Every row belongs to one group in each of 4 separate groupings. Each group adds its own fixed numbers to the row, and there is some noise. The rows also spread widely along 15 directions, which tell nothing about the answers.
Known rows, each followed by its group in each grouping:
20 -21 13 18 14 18 21 17 -22 12 34 -19 10 -25 -15 -22 6 0 -39 -10 29 10 -23 -11 -7 -4 22 -32 13 2 29 27 47 1 0 -20 -20 -3 -3 -8 26 -1 | q447 (1) (0) q545
14 -32 9 20 -30 -30 14 2 26 -9 -3 -33 42 4 -55 20 -16 18 -39 -14 -1 27 16 -9 37 -16 -19 -1 5 -9 23 4 27 6 15 45 -3 -7 -17 5 -3 5 | q158 (3) (1) q381
-29 27 19 -5 -36 -44 14 -2 47 29 -22 -15 19 5 -11 -5 -4 32 -11 -7 -45 -5 3 13 1 -13 -58 31 -25 1 -37 0 -73 4 -7 -11 12 -19 10 -14 -15 -1 | q2 (1) (3) q511
11 20 9 15 -1 1 6 -24 23 -13 4 -5 -3 -14 -14 -21 26 42 -7 -16 15 -11 7 10 11 12 -4 -25 -10 21 -15 24 -17 -23 1 -24 -22 4 55 24 -31 4 | q447 (4) (1) q369
-12 -22 -7 3 19 -8 -5 -14 -10 -13 -8 -44 1 -16 -28 9 21 -6 -34 13 14 -11 9 18 30 2 12 -23 -22 8 9 -10 21 18 10 27 42 -1 -2 -9 21 -3 | q2 (2) (2) q381
31 31 -3 -15 -17 -11 5 -15 12 -5 3 -7 -9 -6 -13 -9 -23 21 12 28 20 9 23 7 -20 36 1 20 -2 21 -12 0 -7 7 3 4 -20 -2 27 37 -23 -8 | q158 (0) (0) q545
-5 -14 -9 -10 -21 1 15 -29 6 -9 -40 -16 12 -10 -16 6 -3 -2 -33 -8 -24 -4 -6 30 -4 8 -20 -19 -13 -23 10 3 -11 2 16 7 10 20 -12 0 5 10 | q949 (0) (2) q511
4 12 24 3 25 33 17 -18 16 -1 6 -6 20 -3 23 4 6 28 20 -18 4 33 -38 -17 5 2 1 39 10 21 15 9 -11 8 -18 -7 1 36 12 16 -5 43 | q85 (2) (3) q469
-2 11 12 -10 -9 -23 29 -13 17 25 -6 -18 -8 9 9 12 -16 29 0 26 -11 4 1 -31 15 8 -44 38 1 24 6 10 -14 39 -6 -20 39 -14 18 3 -11 24 | q949 (4) (3) q369
-10 21 -2 11 13 14 24 -27 -7 -25 9 -31 23 -14 -37 -1 10 23 -16 -13 8 -1 -5 3 13 7 0 11 -6 -13 -1 0 5 5 -12 16 -2 14 18 11 19 3 | q85 (3) (3) q469
-43 -7 13 -5 -2 -25 -31 -17 17 -22 -12 -39 53 -23 -32 11 -13 -4 -13 -16 -6 16 -15 41 -11 -16 6 -15 -12 -18 5 -9 -11 2 -5 43 26 20 -31 -17 12 -7 | q85 (0) (1) q545
11 -19 3 0 -19 -8 16 20 -8 26 -20 -22 20 18 -2 38 32 14 -16 -13 -4 1 -12 18 17 6 -5 -5 -3 -22 -5 -1 -20 12 21 40 -6 -2 -11 -28 -20 22 | q949 (0) (0) q469
1 -11 19 -4 -9 -8 -7 -12 23 -17 -8 -11 5 -31 -4 -31 -18 5 -13 -6 3 2 7 17 -19 0 -3 -21 -14 22 4 12 -6 -10 -14 -7 -7 13 -7 10 3 -5 | q447 (4) (2) q511
-29 17 -11 20 16 0 20 -48 41 9 -14 -17 43 3 -3 12 -12 35 -34 5 1 27 -1 -7 14 17 -43 11 8 -27 17 13 9 36 19 -13 35 -18 21 3 4 -24 | q158 (4) (2) q511
-39 -19 9 7 4 19 -28 -35 40 -9 -30 5 45 -26 26 16 3 -6 -15 -39 0 17 -26 26 -25 -18 2 12 -5 -24 0 6 -42 23 13 15 -5 28 -7 -19 -10 -13 | q85 (4) (1) q511
11 0 15 -6 -17 -32 -16 5 20 27 8 -14 18 -6 6 -6 -25 22 0 5 24 31 0 -3 -17 11 -2 -12 20 19 9 13 3 16 5 -9 1 -18 10 0 -15 -17 | q447 (2) (0) q545
6 13 18 -9 -31 -30 -11 10 12 17 12 -5 8 -21 -5 -19 -28 4 -7 0 9 -1 -11 -1 -41 -6 2 3 7 2 4 13 -14 18 -6 -12 -7 -15 -4 -16 -8 -21 | q447 (0) (0) q545
4 -18 0 -8 -15 -1 18 -14 -1 -8 -30 -27 19 1 -14 3 10 25 -8 -15 -3 14 16 17 29 32 -13 -20 -1 1 -13 4 -17 -1 0 28 -22 22 25 15 -15 20 | q949 (3) (1) q511
1 13 1 -16 1 -19 -21 -17 14 0 -19 -5 0 -12 16 9 -4 -3 -1 24 16 -13 10 30 -38 16 6 -6 -21 -5 -16 4 -25 19 13 14 13 -5 2 -17 -21 -25 | q447 (4) (1) q511
-7 11 6 -12 1 -6 -13 -23 7 -23 5 -14 21 -31 -23 -16 -25 -13 -8 3 4 9 -25 20 -36 -6 16 -1 -6 1 11 -2 1 -5 -3 5 7 28 -22 9 21 -1 | q85 (3) (2) q545
50 -28 30 7 10 52 21 9 -24 -5 -13 -3 -13 -7 17 -6 28 3 -18 -15 11 -2 -26 22 -14 9 29 -48 -11 4 22 30 21 -33 -2 -1 -42 25 -14 -10 -5 37 | q158 (2) (0) q545
20 8 1 19 2 -14 5 -1 27 8 5 -15 7 2 -22 20 25 21 -26 2 10 9 4 13 13 5 -8 -22 -22 15 -5 4 -2 -29 34 6 -3 -2 5 10 -14 -1 | q949 (3) (3) q381
21 27 -26 -1 -17 -17 25 -44 5 -14 7 -8 -9 -14 -49 -5 -19 -3 -35 36 7 -26 4 -9 -21 6 -15 7 -6 -11 17 7 21 27 23 -24 34 -15 18 19 12 -14 | q158 (4) (2) q511
12 -33 36 4 -28 -10 -41 22 5 8 8 -3 13 -25 11 -14 28 1 7 -34 25 -19 -25 14 -7 -32 27 -44 9 34 12 17 -25 10 -11 5 -13 0 10 -26 -28 13 | q158 (4) (2) q369
-6 8 3 0 10 0 -11 -20 15 -7 5 -15 38 -20 -22 -11 -17 4 -15 -4 3 19 -20 32 -23 3 5 -27 -3 -6 14 4 13 -18 4 5 -3 18 -14 10 25 -7 | q158 (1) (0) q381
-19 -29 5 24 32 48 13 -34 20 -4 -22 -14 -7 -16 25 -6 61 19 -36 -31 2 2 -3 5 45 9 -13 -17 -18 29 -5 15 -23 3 12 -36 6 17 48 0 -9 16 | q949 (2) (2) q511
19 14 14 10 -1 7 12 -6 6 -5 9 -18 25 0 -25 4 19 23 -12 -22 3 6 -33 4 -3 -9 10 -3 -4 -16 9 13 1 -10 -1 14 -6 9 -5 -8 -4 14 | q85 (2) (0) q511
8 6 1 -11 -6 -10 29 -18 -3 -5 -6 -21 5 -13 -14 -17 -38 17 -10 21 6 4 6 -14 -10 20 -13 18 2 -3 7 11 10 23 -19 -2 3 2 10 12 6 0 | q85 (4) (1) q511
4 25 -3 -16 -11 -8 30 -31 -6 -7 -21 -24 31 1 -20 -13 -41 22 -9 15 -7 10 -2 8 -11 35 -18 0 10 -33 10 8 12 14 -18 15 6 9 6 8 11 -3 | q158 (2) (1) q511
-13 14 12 13 9 -17 -39 -14 30 2 23 -12 43 -30 -11 -18 -7 2 -23 -8 28 5 -19 26 -35 -9 12 -48 -1 1 8 13 4 -6 9 -9 13 -11 -5 -16 11 -42 | q158 (4) (0) q511
-4 -34 31 16 -5 -5 7 18 26 46 0 -1 25 -10 37 -19 8 37 -11 -33 17 31 -13 -17 15 6 -14 -19 25 29 3 31 -21 7 -1 -36 -29 -8 35 -3 -29 7 | q447 (4) (1) q545
-5 8 14 -16 -4 -12 5 2 1 15 -22 -18 11 -6 19 -1 -35 5 -11 21 -11 6 -3 17 -26 23 -9 25 -19 -19 -8 -2 -16 8 -9 27 0 4 -37 -26 13 -16 | q949 (2) (0) q381
2 -6 20 20 17 6 11 9 25 19 -17 -18 29 10 17 18 29 37 -18 -18 4 18 -8 24 9 7 -13 -13 -23 -13 -14 16 -19 -16 13 22 -16 -8 -12 -24 -19 -1 | q85 (4) (0) q511
7 -6 -3 8 5 3 14 -13 9 16 -29 -11 -15 0 16 24 -1 9 -34 20 13 -10 16 -6 -2 10 -14 0 -10 -20 17 18 14 37 20 -3 15 -27 8 -27 -22 -23 | q447 (0) (1) q381
35 2 15 13 -33 -38 34 39 13 59 15 2 24 12 2 7 -31 29 -17 6 6 18 -26 -28 -13 -7 -25 16 19 -6 17 19 3 9 16 -6 -13 -29 -16 -11 -13 4 | q85 (4) (3) q369
-20 7 24 -6 -5 -17 -14 -11 29 24 4 -4 43 -17 18 -23 -16 14 3 -25 -1 23 -42 -4 -20 -8 -4 -2 23 7 8 15 -27 15 -15 -24 11 13 12 -14 -5 1 | q447 (2) (1) q511
-1 17 5 4 19 23 13 -29 -7 -31 27 -25 36 -14 -36 0 7 7 -3 -13 14 15 -39 -17 4 -4 20 9 15 -14 30 13 29 21 -15 13 18 36 5 6 16 21 | q949 (1) (1) q511
1 -3 5 3 -21 -29 12 -22 46 1 -17 -20 23 -3 -28 -1 -33 33 -32 9 -10 35 23 20 2 15 -40 -19 -13 7 2 8 5 -24 21 -3 -2 -8 -3 32 -2 -6 | q2 (4) (0) q545

New rows, each followed by its group in each grouping:
-4 10 -14 8 5 -32 27 22 -8 43 20 -15 30 -12 -14 -21 18 14 -24 2 8 -7 -27 12 4 17 1 6 -4 -4 -30 -5 -28 -5 17 -4 -5 -6 12 -3 14 -5 | q85 (4) (2) q511
11 23 60 3 3 1 -12 7 30 -23 11 -13 7 -11 2 -13 -2 21 17 -13 -6 5 -26 2 -21 -27 12 29 -27 26 -5 15 -29 -26 -40 11 -7 22 -27 -20 -23 25 | q85 (2) (1) q545
3 24 4 21 -12 -4 -17 -1 19 2 31 -1 54 -9 -16 -3 13 23 -1 -31 35 13 -27 -4 1 -7 20 12 27 -15 4 8 -11 22 11 24 -22 0 20 -6 -17 -23 | q158 (3) (2) q369
6 9 13 -6 -20 -26 41 -8 13 7 -15 -28 12 14 -35 6 0 33 -23 4 -36 -3 -1 5 16 0 -40 7 -23 -15 -4 8 -11 -2 -3 8 19 -9 -10 -4 2 27 | q2 (4) (0) q511
-3 -15 -10 15 -19 -19 64 -9 12 21 -7 -17 36 1 -43 -6 -4 26 -54 -15 -31 27 -15 6 25 11 -39 -3 1 -23 8 10 7 -23 27 -13 -5 10 -4 29 22 25 | q447 (4) (2) q545
7 -13 -14 -11 -52 -3 0 -33 2 -18 -34 6 -5 -33 -29 2 -29 -28 -35 -7 -9 -15 -1 35 -53 -7 -3 -16 -10 -24 14 1 -13 4 24 -2 -20 19 -9 15 2 -13 | q85 (0) (3) q545
-20 29 -2 1 7 -13 2 -38 31 -1 -9 -17 18 -1 -10 19 5 25 -15 10 -3 9 -1 19 -7 15 -23 11 -19 -12 -12 4 -22 7 21 -1 25 -3 10 0 -8 -12 | q949 (4) (0) q545
2 -22 27 4 -26 -5 -19 -8 24 -11 -16 -28 14 -15 -4 -12 -17 27 -4 -23 16 16 21 -1 2 -5 -8 -12 4 18 8 15 -4 20 -24 13 -17 -13 11 -7 -17 -17 | q85 (2) (0) q511
17 -22 38 4 -34 14 -3 31 0 20 -6 3 -7 -26 38 -27 -22 2 -18 -14 18 -4 5 -6 -40 -3 3 5 4 2 0 29 -20 18 -22 -6 -62 -14 -11 -38 -17 -29 | q949 (1) (0) q545
17 -55 26 -5 -21 0 5 1 7 -24 -35 -31 -2 -12 -9 7 -25 1 -22 -3 -3 12 29 16 1 -7 -10 -13 -22 8 17 8 16 7 -13 41 -13 3 -41 -7 1 11 | q85 (4) (0) q511
11 7 0 -10 -13 -16 -16 -29 28 -9 -18 -16 8 4 -12 19 8 23 12 3 15 12 4 7 2 1 -10 -12 2 18 8 5 -10 20 14 5 20 -5 26 11 -33 7 | q85 (3) (2) q511
-25 7 8 4 13 36 -24 -22 -11 -19 18 -11 25 -45 2 -15 12 -12 -11 -31 28 -5 -35 11 -30 -1 40 -2 8 -17 9 10 -7 25 -13 4 -12 29 6 -15 14 -21 | q949 (0) (0) q545
1 -2 10 0 3 -3 -9 -21 21 -3 -2 -6 13 -11 2 2 6 14 -2 -6 11 9 -19 6 -3 -6 -1 -19 3 14 23 16 2 9 9 -12 20 8 9 6 -10 15 | q447 (4) (2) q369
0 2 10 -15 17 0 -5 -27 15 -9 -16 -24 3 -8 6 0 -20 20 5 14 8 23 3 10 -2 13 -11 -12 -5 25 11 8 8 7 -7 -1 12 5 5 11 2 11 | q85 (3) (0) q369
7 -57 26 0 -3 13 -9 21 -25 20 -7 -33 18 -24 20 -29 8 16 -10 -35 36 11 -4 0 11 8 16 -74 27 24 19 25 16 18 -29 -4 -35 -10 22 -22 0 0 | q85 (3) (0) q511
14 3 36 21 -42 4 36 1 14 -10 -4 -3 26 -2 -39 5 21 22 -27 -45 -36 -17 -33 10 -5 -33 -16 5 -16 -31 8 22 -27 -26 -7 9 -26 15 -20 -14 -11 33 | q158 (4) (3) q545
11 31 47 -14 -10 -41 -21 31 31 15 19 -14 23 -10 16 -37 -33 40 33 8 7 19 -3 17 -21 14 -2 5 -16 45 -33 7 -39 -37 -33 14 -25 6 -19 1 -16 2 | q949 (4) (0) q369
9 25 25 3 7 21 28 -7 -1 -24 -9 -13 4 -12 1 -9 -21 15 -15 7 -10 -7 -7 19 -24 16 -5 19 -35 -23 -3 14 -2 -24 -22 27 -20 27 -40 -7 15 3 | q949 (4) (3) q369
11 17 21 -1 -45 -23 6 -3 24 2 -11 4 18 -3 -9 16 -32 12 -1 -7 -12 -4 -19 0 -36 -25 -17 39 -4 -26 10 12 -26 17 -3 20 -7 -1 -27 -16 -17 -1 | q85 (4) (3) q369
14 -20 44 -1 -3 2 -29 19 -8 -9 8 -22 -14 -32 9 -28 19 8 6 -18 32 -12 10 21 -16 -3 31 -57 -13 47 -5 19 -7 -16 -32 -1 -31 3 10 -14 -16 -4 | q447 (3) (3) q545
11 16 -5 -2 -10 -6 11 -32 16 -6 -16 -12 1 -2 -17 4 -7 24 -12 10 8 9 4 5 -6 13 -15 -9 -1 1 9 13 3 6 14 -13 3 -6 23 18 -16 -1 | q85 (3) (2) q545
5 11 13 -9 -4 -19 5 -9 20 -9 0 -20 11 -6 -15 4 -30 15 -6 23 3 19 15 11 -13 13 -7 28 -20 4 -7 -1 -1 5 1 28 3 2 -22 12 1 -4 | q2 (4) (0) q545
-30 -33 -13 -20 -20 -27 10 -14 21 35 -40 -10 24 -23 11 -24 -33 -7 -30 -1 -27 22 -10 28 -9 12 -37 -12 2 12 -5 -9 -35 7 18 -28 7 12 1 16 18 4 | q85 (0) (2) q511
16 -26 -5 -4 4 18 16 -6 -17 0 -17 -18 -11 -9 4 17 0 -3 -8 14 18 7 7 7 3 11 3 5 -3 12 13 1 15 26 9 18 -8 9 4 12 2 17 | q85 (1) (3) q369
-6 -55 -8 -9 -25 4 -5 -34 8 -20 -38 -14 1 -26 -19 5 -4 -15 -22 -12 -4 5 22 22 14 -3 -8 -17 1 19 14 -4 -6 23 12 10 -9 24 22 26 -1 19 | q158 (1) (1) q381
2 22 33 15 25 -10 8 22 17 30 12 -25 37 15 19 16 7 52 14 3 24 32 -15 3 3 17 -4 4 -4 3 -5 16 -3 -6 -8 22 -1 -16 -9 -16 -21 -2 | q85 (4) (3) q545
-9 -5 3 -2 -2 -10 0 -11 4 -4 -1 -22 4 -28 -14 -18 -19 3 -14 1 8 -5 2 -5 -2 0 2 15 -3 12 2 0 -6 20 -14 0 1 7 12 6 4 -7 | q85 (0) (1) q381
-3 24 13 -12 -21 -30 -15 -8 -3 -19 18 -43 25 -22 -55 -27 -9 21 1 -10 10 -14 -5 13 -7 -5 11 -41 2 0 6 8 9 4 -32 13 15 -7 11 -4 8 -10 | q2 (0) (0) q511
-1 20 7 -1 14 -6 -11 -13 12 3 8 -14 22 -5 10 6 -5 21 6 14 26 10 -17 2 -7 14 5 -3 4 2 13 11 7 18 3 10 23 2 3 -6 -7 -6 | q949 (4) (2) q369
7 -4 -1 -14 -4 -11 5 -10 -10 10 -11 -17 9 -20 -14 -22 -3 3 -18 0 -8 -2 -25 42 -16 11 3 -50 -10 9 0 1 -5 -36 8 -12 -6 19 -3 10 20 18 | q85 (2) (0) q369
-6 -22 20 -9 -13 -13 -3 2 9 16 -16 -23 28 -4 13 1 -15 33 12 -14 9 25 -3 5 10 8 -11 -5 15 12 7 10 -12 23 -15 19 -10 -3 8 -1 -12 15 | q85 (4) (0) q369
1 -3 2 6 5 20 30 -9 -2 14 -8 -8 10 -19 9 -20 -21 -2 -44 5 -4 -2 -10 -2 -17 12 -15 7 -3 -20 10 15 7 20 -1 -19 -7 -5 -8 -14 23 -17 | q158 (0) (0) q511
-10 5 31 0 -14 -21 -21 -10 34 -12 -9 -20 22 -13 -8 -8 -22 23 -7 0 5 12 6 19 -14 -6 -10 -16 -14 6 7 13 -4 -3 -13 14 9 -6 -17 -9 -12 -15 | q2 (4) (2) q545
4 -16 31 -5 -17 -16 -23 33 2 46 4 -8 33 -19 34 -46 -11 27 6 -22 29 25 -23 17 -16 19 15 -58 28 30 -1 19 -18 -14 -18 -15 -37 -2 17 -6 -14 -10 | q2 (2) (2) q545
-24 8 2 3 16 -29 -9 -19 50 18 -8 -7 31 -12 22 -6 -46 19 -20 23 11 40 14 12 -13 23 -28 11 -4 11 -6 5 -7 6 20 -5 13 -6 -3 13 1 -32 | q447 (4) (1) q369
18 4 40 11 26 33 21 9 -11 -19 -11 -41 17 10 -2 2 24 50 8 -17 12 17 -10 14 23 17 12 -27 -14 -7 16 25 24 -24 -35 36 -17 12 -14 -11 -17 29 | q85 (0) (2) q545
21 5 18 -13 -13 -20 -3 2 3 -15 9 -17 18 -17 -32 -10 -8 17 28 -10 5 10 -18 23 -12 1 20 -7 -8 27 0 -4 -11 -29 -17 27 -18 38 -9 36 -2 36 | q85 (4) (3) q381
1 15 23 6 -2 4 7 -13 13 -12 -7 -26 9 -8 -19 -11 24 30 -12 -24 -8 -11 -6 17 2 -4 -9 -33 -19 -5 2 22 -7 -11 -18 -6 2 -3 10 -14 -11 5 | q447 (0) (0) q511
8 -33 9 4 10 33 11 -10 3 -2 -45 -23 -5 -6 38 10 -23 15 -26 13 21 25 37 17 2 41 -17 -36 -9 4 20 15 29 5 3 15 -18 1 -9 1 -4 -13 | q949 (0) (3) q469
31 -8 23 -2 14 5 -14 24 3 40 -6 3 1 -2 52 -7 10 29 15 7 41 11 -14 10 -14 26 19 -43 5 24 10 24 1 -3 2 -3 -22 -8 11 -9 -34 -1 | q2 (4) (2) q381
-10 -20 10 -9 10 -6 26 9 -3 7 1 -24 30 -15 -4 -10 -10 8 -7 -6 -13 25 -15 15 10 11 -3 36 -11 13 -16 -14 -22 -7 -8 26 -14 32 -23 15 27 35 | q85 (4) (0) q469
16 -11 13 5 -4 -2 8 2 19 14 0 -4 -3 -17 19 -17 -26 11 -23 8 20 10 15 -11 -22 12 -9 6 -2 11 4 20 6 19 0 -13 -17 -16 0 -3 -4 -25 | q447 (4) (0) q511
15 -10 18 11 16 30 -9 -4 7 -8 1 -8 20 -13 15 -5 11 23 8 -26 32 23 -19 -3 4 3 26 -8 11 11 21 17 10 3 -8 16 -30 21 10 5 -16 9 | q85 (3) (2) q381
22 5 -1 28 15 34 23 -34 36 -24 3 4 -3 -7 -11 10 39 27 -17 -18 11 10 -10 -9 18 -6 -5 23 -18 17 6 15 -7 -7 25 -16 -8 20 30 34 -24 24 | q85 (4) (2) q511
-13 -26 5 5 13 17 27 -8 -16 9 -14 -25 -13 -25 8 -17 2 -3 -50 5 1 -16 10 3 10 10 -15 -21 -14 9 2 8 7 15 -9 -20 1 -7 10 -14 29 -5 | q2 (3) (3) q469
5 -37 13 -3 -43 -30 10 20 -3 19 -40 -29 4 -4 -9 8 -12 9 -34 1 -4 -7 24 21 0 3 -19 -23 -11 -13 -4 7 -15 11 4 25 -15 -25 -10 -28 -21 -11 | q85 (0) (1) q545
17 -5 15 -3 -12 16 21 -11 11 6 -18 -2 14 -7 14 -12 -27 9 -22 -7 -10 19 -19 2 -24 11 -13 -1 0 -12 16 18 1 -4 -2 -6 -18 17 -20 -4 6 5 | q949 (2) (0) q511
-3 -8 26 10 7 -12 -13 -1 40 5 4 -9 13 -12 10 6 11 11 -8 -8 9 12 -2 8 -6 -16 -5 -4 -20 30 -2 9 -19 1 6 -4 13 0 -6 -6 -14 -1 | q447 (4) (3) q511
10 0 -4 -19 -48 -27 -14 -8 -23 2 -11 -24 20 -5 -30 -1 21 20 15 -20 18 -9 -12 24 2 18 17 -42 24 -4 -1 3 -23 15 -1 21 -8 9 39 6 -24 11 | q949 (2) (2) q545
0 -32 31 -8 -31 5 31 -1 0 0 -53 -37 9 9 6 -7 -21 50 0 -23 -18 14 26 -5 34 19 -34 -12 8 -10 27 25 7 24 -45 23 -19 -5 5 -7 -20 20 | q447 (0) (2) q381
34 -3 45 -2 -34 -16 -17 48 -10 5 30 -12 20 -18 0 -32 -11 12 19 -21 29 5 -27 -5 -23 -5 39 -6 14 23 3 15 -10 -10 -35 27 -41 14 -20 -17 -18 5 | q949 (2) (2) q545
10 21 4 0 20 12 -29 -21 12 -18 0 -4 -13 -20 13 7 30 3 3 10 36 -20 9 31 -35 14 29 -9 -28 5 -17 8 -16 10 12 11 -3 -1 14 -12 -23 -28 | q447 (4) (0) q511
2 -11 -2 8 -32 4 29 -18 9 16 -8 -1 12 -15 -24 -15 7 7 -42 -25 -15 -10 -26 -10 0 -19 -24 -17 12 -15 22 22 -4 16 9 -39 -2 -5 23 -3 5 9 | q2 (1) (2) q511
